The groups are shells around one centre, one inside the other: the same stretched ball of 7 dimensions in 10 sizes.
Known rows, each followed by its group:
-21	-32	-14	14	12	20	22	2	-9	-4	-77	-8	33	-25	-52	-17	6	50	-15	-4	6	17 | K824
-54	10	-2	-5	6	26	13	-45	-6	5	-68	-14	70	-41	-15	0	17	43	-11	-25	40	-5 | K384
-62	-6	13	21	-3	42	1	-22	5	-9	-26	-17	31	-22	12	18	-24	32	-3	-7	5	-29 | K291
-53	13	-7	13	16	34	-5	-30	21	0	-31	3	63	-40	12	0	-8	31	0	-7	19	-42 | K163
-44	31	23	6	-1	43	23	-51	36	-11	-14	-28	27	-40	36	-6	-13	33	0	10	23	-46 | K824
-34	24	-5	18	-1	28	30	-45	50	-11	-35	-19	35	-36	12	-2	-4	39	-6	11	28	-33 | K230
-56	19	-2	20	7	32	22	-52	41	-4	-39	-4	34	-31	6	-6	-2	44	-12	11	26	-28 | K614
-40	2	34	-3	5	45	21	-28	-3	-9	-30	-28	16	-35	9	-19	-9	38	-5	4	9	-19 | K291
-14	-8	20	-6	22	28	0	-3	-13	-13	-57	-22	55	-41	-11	-24	8	40	-4	-28	7	-9 | K163
-34	-15	27	11	1	31	5	-12	-9	-21	-55	-34	34	-22	-7	6	-5	43	-11	-29	5	-2 | K230
-55	-12	-2	20	5	41	2	-10	3	-1	-25	-3	33	-28	1	6	-25	30	1	6	1	-31 | K432
-30	-17	-25	50	15	11	-10	-1	40	-22	-62	4	55	-14	-19	17	-7	45	-14	-20	2	-17 | K217
-2	-27	-21	27	21	17	-10	28	12	-17	-52	-3	56	-30	-23	-5	-11	34	1	-16	-10	-20 | K248
5	-24	-11	26	24	22	18	17	25	-18	-49	-4	17	-28	-28	-33	-8	44	-6	15	-13	-11 | K217
-2	8	9	-3	3	30	40	-21	18	-13	-43	-36	23	-44	-5	-27	1	39	-1	10	18	-15 | K824
-39	-9	-6	34	-2	22	27	-28	32	-16	-60	-15	19	-15	-21	5	-4	51	-20	3	14	-2 | K230
-41	19	7	-5	4	31	5	-36	5	-4	-44	-24	71	-46	12	4	4	31	1	-26	32	-29 | K432
-40	21	46	-16	2	44	30	-52	0	-10	-36	-40	24	-43	17	-23	5	42	-8	-5	27	-16 | K291
-16	-30	-41	29	39	15	-27	32	7	-3	-56	27	79	-34	-33	-11	-6	33	1	-16	-9	-25 | K384
-76	-23	-17	26	-10	32	4	-20	-12	5	-55	-5	45	-16	-24	35	-16	37	-9	-12	16	-5 | K824
-14	-14	11	21	-1	23	11	-3	11	-26	-54	-35	33	-23	-9	7	-8	41	-8	-21	4	-8 | K432
-5	22	21	3	2	26	43	-42	39	-23	-50	-41	21	-39	4	-26	11	48	-11	3	26	-13 | K217
-36	-7	-6	11	-4	26	10	-15	-1	-7	-54	-24	53	-32	-13	15	-5	35	-3	-20	19	-11 | K614
-21	-10	-19	2	20	24	1	1	-6	2	-56	-2	69	-45	-23	-14	3	33	2	-14	14	-16 | K230
-28	7	16	2	0	36	21	-25	9	-11	-36	-31	33	-38	7	-8	-7	35	-1	-3	16	-22 | K839
-6	-42	-45	37	26	2	-2	26	10	-11	-91	12	62	-20	-65	-7	8	50	-15	-20	-2	12 | K824
16	-16	-20	17	33	7	-8	21	16	-20	-73	-5	75	-39	-31	-22	13	42	-4	-31	2	-10 | K384
-43	-21	-6	34	-3	26	14	-11	14	-14	-54	-14	23	-13	-21	14	-14	45	-14	-4	4	-4 | K614
-52	26	7	0	10	38	6	-44	18	1	-28	-11	59	-47	22	-5	-3	31	1	-6	29	-42 | K614
-41	21	4	-4	6	38	9	-33	12	0	-25	-18	58	-49	19	-4	-7	26	6	-4	26	-41 | K432
-63	4	-3	20	-12	37	3	-29	11	-4	-29	-19	49	-28	14	34	-22	27	1	-12	19	-34 | K384
-27	7	-16	33	-2	26	21	-22	51	-16	-31	-14	29	-27	6	7	-18	35	-2	14	12	-35 | K248
-40	28	9	5	10	35	20	-48	35	-6	-31	-15	42	-43	19	-16	0	38	-4	6	27	-37 | K230
-20	-43	-22	38	4	18	3	23	2	-16	-63	-9	34	-13	-40	13	-16	41	-8	-11	-10	1 | K291
-55	-17	28	-8	7	38	-3	-17	-42	-2	-59	-23	52	-32	-14	0	2	40	-9	-36	13	2 | K248
-12	-10	33	5	4	26	36	-23	3	-25	-70	-42	9	-24	-22	-24	11	57	-21	-11	11	16 | K217
-35	-24	30	-11	6	32	5	-8	-46	-8	-71	-33	47	-31	-27	-6	9	44	-11	-40	12	16 | K384
-48	4	-14	23	2	23	23	-39	29	-4	-58	-7	41	-27	-16	3	3	47	-15	1	26	-11 | K839
-17	-4	3	9	2	30	23	-11	12	-12	-42	-26	29	-35	-7	-9	-8	37	-1	2	10	-17 | K163
-38	-14	-3	23	14	25	-22	2	2	-14	-49	-7	68	-27	-4	15	-10	33	-3	-35	3	-24 | K384
-22	-30	-63	55	34	10	-17	27	41	-5	-53	40	62	-22	-37	-3	-15	37	-4	7	-12	-30 | K217
-31	1	10	18	3	34	15	-19	23	-15	-33	-21	26	-29	6	-4	-14	37	-4	3	7	-26 | K163
-23	15	-19	30	10	23	26	-31	62	-13	-38	-4	31	-32	1	-12	-6	42	-7	20	17	-34 | K432
-84	32	8	-6	4	41	12	-72	9	13	-39	-7	64	-45	16	3	7	36	-7	-9	47	-31 | K291
3	-10	-23	23	28	15	-12	19	27	-17	-48	0	69	-39	-11	-12	-5	32	4	-17	-2	-32 | K217
-4	-32	-22	40	14	11	8	17	25	-23	-70	-7	34	-15	-39	-3	-5	48	-14	-9	-7	1 | K614
-49	-15	-7	3	15	32	-15	-2	-25	6	-49	-1	73	-38	-14	5	-6	29	2	-27	11	-19 | K230
-1	-39	-14	32	22	20	4	31	10	-19	-55	-2	25	-20	-36	-19	-13	43	-7	2	-20	-5 | K291
-69	-10	-13	29	4	33	-21	-13	5	-2	-35	3	64	-23	4	33	-22	28	-1	-21	8	-35 | K824
-70	11	37	-17	7	50	-1	-42	-27	4	-31	-21	53	-43	18	-5	-3	32	-1	-22	23	-25 | K248
-17	-4	10	12	-2	26	29	-20	16	-19	-54	-34	24	-28	-12	-7	-1	45	-10	-5	14	-5 | K839
-48	-20	-22	14	18	31	-10	3	-10	7	-44	11	62	-35	-20	0	-12	30	2	-7	5	-23 | K614
-47	9	18	4	6	31	4	-37	5	-10	-53	-22	56	-34	4	2	6	41	-10	-28	25	-16 | K839
-27	7	7	-2	24	27	6	-24	7	-5	-55	-9	58	-44	-8	-26	12	42	-7	-15	19	-17 | K839
-37	-3	-13	36	13	14	4	-25	38	-17	-68	-2	52	-20	-17	6	6	51	-20	-19	17	-10 | K248
-40	2	-39	30	29	21	-19	-8	36	1	-40	26	81	-38	-4	0	-7	31	1	-7	11	-46 | K291
-84	10	-18	19	-1	38	8	-47	17	12	-32	6	52	-32	4	18	-13	32	-4	7	29	-34 | K614
-20	-7	10	-5	10	27	20	-16	-10	-8	-63	-26	44	-39	-21	-18	10	43	-8	-16	18	1 | K163
-5	16	14	1	6	26	35	-31	29	-18	-48	-35	30	-41	0	-25	7	44	-6	1	22	-15 | K248
-87	31	42	-22	-8	57	6	-66	-19	8	-17	-32	55	-47	40	12	-8	25	3	-19	39	-39 | K824
-24	-47	-6	24	9	27	8	22	-18	-11	-60	-10	21	-16	-43	-4	-14	43	-9	-4	-14	8 | K217
-28	-12	0	40	-1	26	29	-17	42	-23	-44	-17	0	-12	-11	-1	-16	49	-15	16	0	-12 | K384
-40	4	16	11	3	41	13	-22	13	-10	-23	-21	26	-33	14	-4	-18	32	0	4	7	-33 | K432
-28	-20	-6	13	29	23	-18	8	-7	-8	-58	4	68	-34	-20	-11	1	38	-5	-29	0	-15 | K163
-75	14	-14	14	3	31	3	-49	15	8	-48	1	69	-34	1	17	0	37	-8	-14	36	-27 | K230
-29	-4	-1	19	-2	21	23	-25	18	-15	-64	-26	38	-25	-17	5	3	46	-14	-13	21	-2 | K839
-9	-18	-28	44	5	15	30	-1	49	-20	-55	-7	14	-17	-29	-6	-11	48	-12	20	0	-9 | K248
-24	-11	-20	20	17	28	11	-1	19	-3	-40	3	39	-34	-17	-16	-11	36	0	12	2	-24 | K163
-86	17	22	-8	-9	47	10	-59	-15	9	-36	-23	53	-38	15	17	-4	33	-5	-17	38	-23 | K432
-29	-15	20	14	0	30	17	-14	0	-19	-55	-31	23	-22	-13	-1	-5	45	-12	-15	6	0 | K839

New rows, each followed by its group:
-14	18	2	6	7	22	28	-36	34	-15	-55	-26	45	-41	-3	-16	11	44	-9	-6	29	-16 | K230
-28	-14	-19	32	-8	29	22	-3	26	-11	-33	-16	19	-22	-10	12	-26	33	0	16	2	-23 | K384
-23	-2	-9	3	19	21	21	-22	7	-2	-70	-7	52	-40	-30	-27	17	48	-12	-7	23	0 | K248
-32	6	6	24	17	30	25	-32	43	-15	-42	-5	15	-27	-3	-26	-2	50	-15	18	9	-21 | K217
-15	-17	-13	29	10	18	0	7	19	-19	-54	-13	49	-26	-16	5	-9	38	-5	-17	1	-16 | K163
-9	-27	-46	49	19	15	-5	28	40	-14	-43	14	46	-22	-24	2	-23	33	1	8	-13	-31 | K217
3	-12	-53	42	44	4	-13	20	53	-12	-60	31	74	-35	-29	-23	2	41	-4	-3	-3	-31 | K824
-47	-9	-19	28	20	29	0	-13	23	-1	-42	15	44	-28	-13	-8	-10	39	-7	7	5	-27 | K839
-58	-15	-11	35	-6	27	25	-29	20	-7	-57	-8	18	-12	-24	13	-10	49	-19	7	14	-1 | K291
-74	18	33	0	0	52	16	-54	6	-1	-18	-19	24	-34	27	-4	-13	36	-5	6	21	-34 | K217
-17	3	12	4	20	28	-3	-10	10	-15	-44	-17	57	-41	4	-15	1	36	-2	-22	9	-26 | K614
-70	17	-15	30	3	33	19	-54	47	1	-35	6	36	-27	6	6	-9	42	-12	17	27	-34 | K432
-94	21	19	-12	8	50	4	-64	-14	18	-33	-3	60	-44	16	-2	1	34	-5	-10	37	-30 | K217
-51	2	-8	6	20	37	-11	-14	2	6	-28	6	66	-43	6	-5	-11	27	5	-7	12	-40 | K230
-48	4	32	-3	0	40	20	-38	-6	-9	-44	-31	28	-33	4	-7	-1	42	-10	-11	20	-10 | K839
-34	-3	-19	21	-2	18	18	-24	20	-8	-65	-16	53	-28	-22	12	3	43	-11	-13	25	-6 | K230
-33	-1	11	-2	17	30	-9	-13	-11	-7	-51	-16	71	-42	-2	-5	4	34	-1	-34	15	-20 | K163
-14	8	9	-14	8	25	25	-26	-5	-6	-64	-32	55	-48	-16	-21	18	41	-5	-18	30	-3 | K384
-32	-5	-16	45	-2	28	27	-17	54	-17	-30	-8	6	-16	-3	5	-25	41	-8	28	1	-29 | K217
-43	1	56	-15	-15	44	31	-40	-26	-15	-48	-59	14	-31	5	-2	0	43	-11	-21	21	5 | K217
-62	-7	2	20	7	29	11	-35	7	-4	-62	-5	40	-21	-18	2	3	49	-19	-12	19	-3 | K432
-26	11	1	3	17	37	11	-18	19	-3	-24	-8	43	-46	10	-23	-9	30	5	10	11	-39 | K291
17	-32	-35	48	21	6	21	24	47	-26	-68	1	19	-16	-47	-22	-5	52	-14	14	-14	-1 | K217
-18	12	2	17	1	26	38	-34	42	-17	-45	-26	19	-32	-2	-14	0	45	-10	13	20	-17 | K230
-40	6	-12	22	-4	31	19	-27	30	-7	-34	-15	36	-31	3	10	-15	34	-1	7	18	-30 | K839
-28	6	-1	13	3	31	12	-18	21	-10	-33	-20	43	-36	6	1	-11	32	2	-2	14	-31 | K163
-63	34	50	-27	-3	46	30	-76	-9	-1	-44	-43	41	-47	21	-14	16	43	-11	-18	46	-13 | K824
-38	14	13	0	-1	34	32	-44	15	-6	-45	-28	31	-38	0	-12	3	42	-8	2	28	-14 | K839
-25	-3	6	9	29	31	-2	-7	11	-9	-41	-1	47	-38	-4	-27	-2	39	-4	-6	2	-26 | K230
-72	16	36	-5	-2	53	18	-53	-2	0	-20	-23	23	-36	24	-5	-12	35	-5	4	22	-29 | K384
5	-15	6	27	8	14	28	-5	31	-32	-71	-29	18	-19	-28	-16	6	56	-19	-9	3	8 | K248
-41	-21	-17	28	12	18	3	-10	8	-7	-71	1	50	-20	-34	4	2	48	-16	-16	10	1 | K163
-52	13	-18	8	4	32	27	-43	21	9	-43	-3	46	-40	-8	-7	0	38	-5	14	32	-23 | K230
-57	15	27	-2	-5	48	22	-44	5	-3	-20	-28	24	-37	22	-3	-14	32	-1	6	20	-31 | K432
-54	14	1	2	7	24	2	-44	3	-2	-65	-15	78	-39	-5	9	15	41	-11	-36	39	-13 | K384
-101	23	-10	25	-14	45	23	-71	34	11	-20	0	31	-26	19	27	-20	34	-8	22	36	-40 | K824
-37	-26	-35	40	-11	22	27	-4	22	-6	-54	-9	21	-14	-34	21	-19	40	-9	15	6	-5 | K824
-8	-24	-16	23	3	24	30	7	15	-12	-50	-17	15	-26	-31	-12	-12	41	-5	16	-2	-5 | K384
-76	22	28	-2	2	44	12	-63	4	0	-37	-19	44	-36	19	1	1	40	-10	-12	33	-25 | K432
-51	8	-15	10	23	32	2	-29	17	7	-39	13	60	-42	-4	-15	-1	36	-3	3	20	-33 | K163
-18	-16	-7	14	31	18	-1	-1	5	-9	-70	3	57	-33	-31	-25	12	48	-13	-18	6	-3 | K163
4	-38	-4	19	32	6	-13	26	-10	-24	-93	-9	65	-24	-50	-17	17	52	-17	-47	-6	17 | K824
-30	20	25	-20	18	32	1	-33	-9	-5	-50	-26	74	-54	9	-19	16	36	-1	-35	30	-22 | K291
-8	-11	1	23	11	24	12	1	25	-22	-46	-19	30	-27	-9	-11	-9	41	-5	-3	-2	-17 | K163
-45	-21	-26	22	11	26	-14	7	-5	2	-46	5	68	-30	-18	16	-15	28	3	-17	5	-24 | K432
-30	-22	27	-1	1	35	18	-8	-26	-12	-58	-35	22	-27	-21	-9	-2	44	-10	-17	5	9 | K432
-13	29	41	-19	14	34	25	-44	13	-17	-46	-41	42	-51	16	-35	17	43	-6	-17	29	-19 | K824
-3	-54	-27	26	24	10	-7	40	-17	-12	-85	2	54	-21	-63	-10	2	46	-11	-25	-13	16 | K824
-19	-10	-14	14	0	24	29	-11	13	-7	-54	-19	31	-32	-25	-7	-3	40	-5	6	14	-7 | K230
-35	-13	-24	20	17	31	4	0	12	3	-34	9	44	-35	-14	-10	-16	31	3	13	2	-30 | K230
-88	-6	-38	29	10	35	-7	-28	12	19	-35	28	62	-28	-10	19	-18	30	-3	8	18	-36 | K384
-22	-25	-11	5	22	25	-4	12	-19	-1	-61	-2	60	-37	-32	-15	1	37	-2	-19	3	-6 | K614
-14	-33	8	-5	7	29	13	14	-38	-6	-65	-28	39	-34	-37	-14	0	39	-3	-20	2	11 | K824
-27	-13	-15	37	15	18	0	-5	33	-18	-55	-1	45	-20	-16	3	-6	44	-12	-11	2	-17 | K839
-67	7	-18	21	13	34	0	-34	22	7	-34	13	57	-34	2	4	-10	34	-4	4	20	-37 | K839
-35	1	40	-10	-2	40	6	-21	-21	-15	-41	-44	43	-37	12	2	-5	33	-1	-32	15	-15 | K248
-45	-1	8	-3	18	30	-6	-22	-15	-1	-58	-10	71	-40	-9	-7	9	38	-6	-32	21	-13 | K839
-31	3	16	2	25	33	-10	-13	3	-10	-39	-9	59	-41	8	-17	-1	35	-1	-21	7	-30 | K432
-43	-30	-19	31	11	22	-3	2	1	-6	-63	3	48	-18	-33	10	-8	43	-11	-15	2	-4 | K163
